The rows of a group lie close to one hidden flat surface of 12 dimensions, which may be shifted away from zero. Surfaces can cross.
(in the rows, 128 means zero)
Some rows, each with its group after it:
[150  95 149 123  94 114 105 114 102 151 125 178 150 140 138 108  97 126]
J15
[116  99 192  78 114 116  41 161 116 175 117 152 142 152 165 112 153 158]
J920
[143 103 115 131 184 195 122 116  82 152 166 124 110  80 141 117 115 124]
J124
[151 170  83 147 141 158 201 119 105  93 139 159 138 118 116 159 167 154]
J15
[115  91 147  48 128 167  95 163  38 107 113 208 113 112 143 133  62  91]
J15
[142 124 135 170 154 100 113 128 161 184 125 149 111 154 143  90 116 128]
J124
[ 99 120 138 126 108  84 155 119 185 105 215 187 206 146 125 159 146 164]
J124
[132 152 122  98  98 105 121 150 103 184 142 144 126  96 118 128  83 115]
J364
[134 105 131 105  87 118 140 120 143 110 100 130 134 145 156 129 134 154]
J15
[144 123 110 221 151 136  87 122 110 129 172 131 112  72  86 162  92 129]
J920
[137 123 121 162 122 152 127 117  99 114 121 111 126 105 137 138 167 162]
J920
[161  66 168 128  93 130 100 111 103 141 121 188 142 149 135 120  95 147]
J15
[138 155 116 148  56  77 181 102 165 153 123 136 142 135 115 124 126 157]
J920
[ 94 160 150 130 154  85  70 145 161 179 151 131 112 129 124 116 120 114]
J920
[144 122  87 122 117 120 146 141 135 159 101 136  72 133 196  99  81 139]
J124
[157 161 159 100 142 187 120 113  77 101  69 121  89 147  84 155 172 124]
J15
[172 113  81  89 125 186  68  84  61  28 134 158 122 195 190  97 130 102]
J920
[152 224  78  80 113 104 103  89 124 146 111 103  58 171 146 110 102  66]
J364
[100 116 152  95  46  80 158  95 144 132  95 171 116 161 186 124 136 168]
J920
[154 130 141 172 137 145 132 166 114 100  49 128 111 179 112 105 171 142]
J920
[116 107 136 146 127 120 130 143 142  94 125 143 137 144 119 133 118 125]
J124
[176 159  99 129 154 182 104 113  90  87 110  85 127 151 119 112 181 113]
J364
[145 141 134 120 120 149 121 107  79 135 114 143 119 137 103  97 109  97]
J15
[130 127  97 135 116 140 217  94 160  57  87  85 136 173 142  99 173 130]
J124
[ 92 159 186  78 160 149 142 111 128 146 108 145  89 134  90 132 142 113]
J364
[134 169  89 111 126 119 125 102 159 141 189 143  92 117 176 176 143 180]
J124
[159 119  79 132 102 112 102 168 144 117 132 121  94 124 157 152  68 143]
J364
[180  73 144 188  62  95  73  87 122 135 107 132 173 160 163 104 162 171]
J920
[187 136 151 153 140 127 143 136 174 203  82  78  98 153 100 108 141 153]
J364
[158 141 151 146 116 126 170 153 126 169 108 160 143 151  79 106 127 145]
J15
[108 199 137  81 115 116 112 120  97 109 132 149 173 150 102 118 184 102]
J364
[118 147 141 134 158 136 148 111 125 162  91  90 120 127 108  70 136  81]
J364
[177 163  96 125  77 112 114 132 117 127 160 151 163 137  95 130 101 131]
J920
[131 152 108 131  70  91 135 116 113 171  97 140  59  99 157 149  82 138]
J124
[137 105 105 111  83 123 202 150 138 142 110 155 110 123 165 125  90 172]
J124
[109  71 151 180  96  94 128  92 133 177 115 125 143 103 179  94 142 158]
J920
[137 105 195 144  75  81  90 176 114 162 116 148 228 138  58 125 150 137]
J124
[175 137 117 140 110 123 127 112 164 118 152 142 134 164 109 136 124 156]
J920
[160 211 114 157 105 107 133 125  86 176 104 137 114 121  87 135 150 124]
J124
[142 134 123 154 136 110 141 155 151 134 127 159 131 156 123 128 130 148]
J124
[124 139 128 105 115 118 118  87 160 130 147 124  91 128 147 161 127 149]
J364
[138 134  84  97  50 132 123 133  69 129 141  90 143  44 140 161  99 137]
J364
[175  96 105 118  38  95 151  83 171 126 104 113 119 160 183 132 115 178]
J364
[114 166  68 116  54  63 142 100 129  95 150 159 158 137 170 121 106 110]
J364
[109 130 181 162 180 111  80 168 124 154  84 110 161 167  65  58 131  49]
J124
[148 126 136 131 143 107  95 165 162 141 134 161 136 175 130 114 124 140]
J364
[165 135  65 156 121 167 182  87  83 113  89 120  60 115 172 114 107 127]
J124
[131 130 114 105 145 158 134 123 137 103 131 104 117 139 146 109 136 128]
J15
[128  75 155 134 138 150 160 154 125 159  83 127 130 135 146  67 120 139]
J920
[111 112 149  84 113 159 160  95  70 140  85 129 108  91 131 115 107  95]
J15
[105 126 108 140 160 134 145 132  85 125 125 163 128  88 142 121 102  89]
J15
[142  95 167 123 217 153  70 143 143 100 114 227  81 233 143 102  94  97]
J15
[131 110 138 104 140 134  99 104  80 150 143 169 164  87 161 153 150 128]
J15
[111 169 100  91 125 112 105 178 155 124 137  79 120 105 133 147 129 133]
J364
[158 172 112 162 144 106 179 152 124 188  97 111 204 139 101  53 184 112]
J15
[151 148  99 179 127 111 149 189 152 145 146 124 146 103  66 127  84 134]
J920

New rows, each followed by its group:
[104  92 146 139 180 164 176  92 132 108 114 157 104 146 131  87 108 100]
J364
[106 136 168 106 158 137  92 126 116 141 103 135 116 145 108  94 121  82]
J364
[129 102 171  93  79 131 114  72 117 113  93  98 131 144 130 128 149 128]
J124
[136 137 151 104 104 122 131 152 149 143  98 113 119 162 104  99 118 132]
J15
[109 138  91 194 134 104  92 229 103 148 133 112 109  37 103 170  74 130]
J124
[179 140 103 202 103 118 155  81  81 153 124 194 119 135 124 125 113 135]
J124
[147 145 164 127 112 154 141 132 131 129 118 144  75 144  63 163 116 161]
J15
[169 107 118 102  86 156 129 173 112 139 154 120 164 143 106  75  87 150]
J15
[133 103 153 160 157 152 141  78 163 113 125  89 167 141 129 105 214 156]
J364
[120 177  90 100 116 114 145 120 133 115 133 133 103 141 141 126 110 106]
J364
[128 105 144 105 116 136  76 133 119 146 150 127 123 122 128 105  82 118]
J15
[ 90 192 119  99 144  90 168 108 190 144 190 148 186 148 138 108 187 142]
J364
[103 113 122  38 115 162 109 138 125 137 172  87 125  83 160 119  99 134]
J15
[132 162  90 195 116  85 134  72 168 119 121 127  54 145 137 150  94 115]
J364
[170 107 162 131 107 123  90 163 117 141 101 183 139 182 108 110 109 144]
J920
[174 154  70 146 163 146  92 146 128 117 127  89  87 140 141 121 109 108]
J364
[146 148 112 169 114 113  91  88  70 123 184 220 141 106 120 176 110 128]
J15
[115 176  95 115 140 132 231 155 155 116 113 148 117 159 125 100 142 141]
J920
[195  75 132 144  40 145 117 121 125 100  99  97 132 185 108  75  92 158]
J15
[120 148 129  71 210 159 117 123 137 110  96 110 140 147 182 127 226 116]
J15
[146 125 119 122 142 167 143  99 106 151 122  79 144 116 135  65 152 115]
J920
[108 147 134 128  97  91 151  86 163 158 132  87 146 117 131 118 158 133]
J124
[141 131 125 131  79  73 115 169 127 178 113 143 164 131 122  92  90 115]
J364
[ 45 163  53 124 168 113 179 164 148  60 122  76 127 103 156  68 102  49]
J364
[166 155  79 130 163 215 208 104  85  52 108 144 108 170 131 109 182 140]
J920
[129 134 112 156 107 115 121 155 118 102 133 126 145 108 115 158 131 143]
J124
[102  99 135 106  72 113 162 157  84  79 108 172 176 133 106 116  85  96]
J124
[113 117 168  76  97 120 108 148 112 138 131 215  87 151 106 142  47 125]
J15
[135  93 156 129 110 124  96 141 121 146 148 185 116 131 113 136  69 142]
J15
[140 129 156 112  80 112 132 111 124 111  79 119 150 175 115 118 158 127]
J124
[128 121 100 172  98 112 103  91  68 105 120 157 157 143 205  94 185 138]
J920
[167 115 125 102 113 150  99 134 101 121 138 137 180 129 149 134 170 159]
J15
[151 134 103 159 143 141  99 127 112 112 101 106  76 129 124 127  94  96]
J364
[123 143 160  61 197 184 166 135 128 174 138 144 121 138 116  96 148 124]
J15
[171 103 126 105  59 143  87 115  97  90 112 120 134 160 135 118 115 141]
J15
[124  99  96 142 117 144 124 165 123  83 113  90 131 111 166 122 144 158]
J920
[137 101 166 115  91 112 135 125 128 171 145 188 134 123 124 155 106 171]
J124
[122 148  87 169 160 126 162 119 124 155 181 153 135  90 125 115  96 114]
J364
[202 117 143 116 145 153  92  90 207 155 119  11 141 171  97  62 152 123]
J920
[154 132  99 164 155 182 142 162  86  92 144 149 129 105 108 154 143 160]
J920
[157 115 138 102  81 125 151 120 111 170 127 164 139 132 144 125 119 167]
J124
[125 126 109 162 121 112 116 171 153  97  89  99 124 152 143 106 144 140]
J920
[139  58 167 131 136 147  89 170 151 120 101 134  91 140 113 128  66 141]
J920
[148  99 121 106  94 123 124 171  79 189 123 165 132  97 155  98  61 132]
J124
[158 135 119  83  87 119 105 110  82 147 138 157 179 154 144  68 115  98]
J15
[136 173  94 111 158 152 182 101 133 109 147 137 136 140 142 130 180 137]
J15
[129  95 116 150 124 153 143  64  75 127 119 117 125  77 149 111 115 100]
J15
[174 105 150 145 131 137 121 135 130 150 131 181 124 159 127 146 133 178]
J124
[ 55 101 193 116 138 123 141 152 118  96 124 155 156 119  56 134  93  75]
J124
[191 149  90 111  79 166 139 180 127  60 120 103 126 202  92  96 117 156]
J15
[112 168 139  87 117 146 116 126 104 108 131  90 182 106 107 129 204 129]
J364
[114  92 149 141 146 155  89 162  82 119 110 157 102 115 138 129 114 136]
J920
[144 152 124 129  73  99 108 115 136 120 118 114 136 146 124 132 139 138]
J15
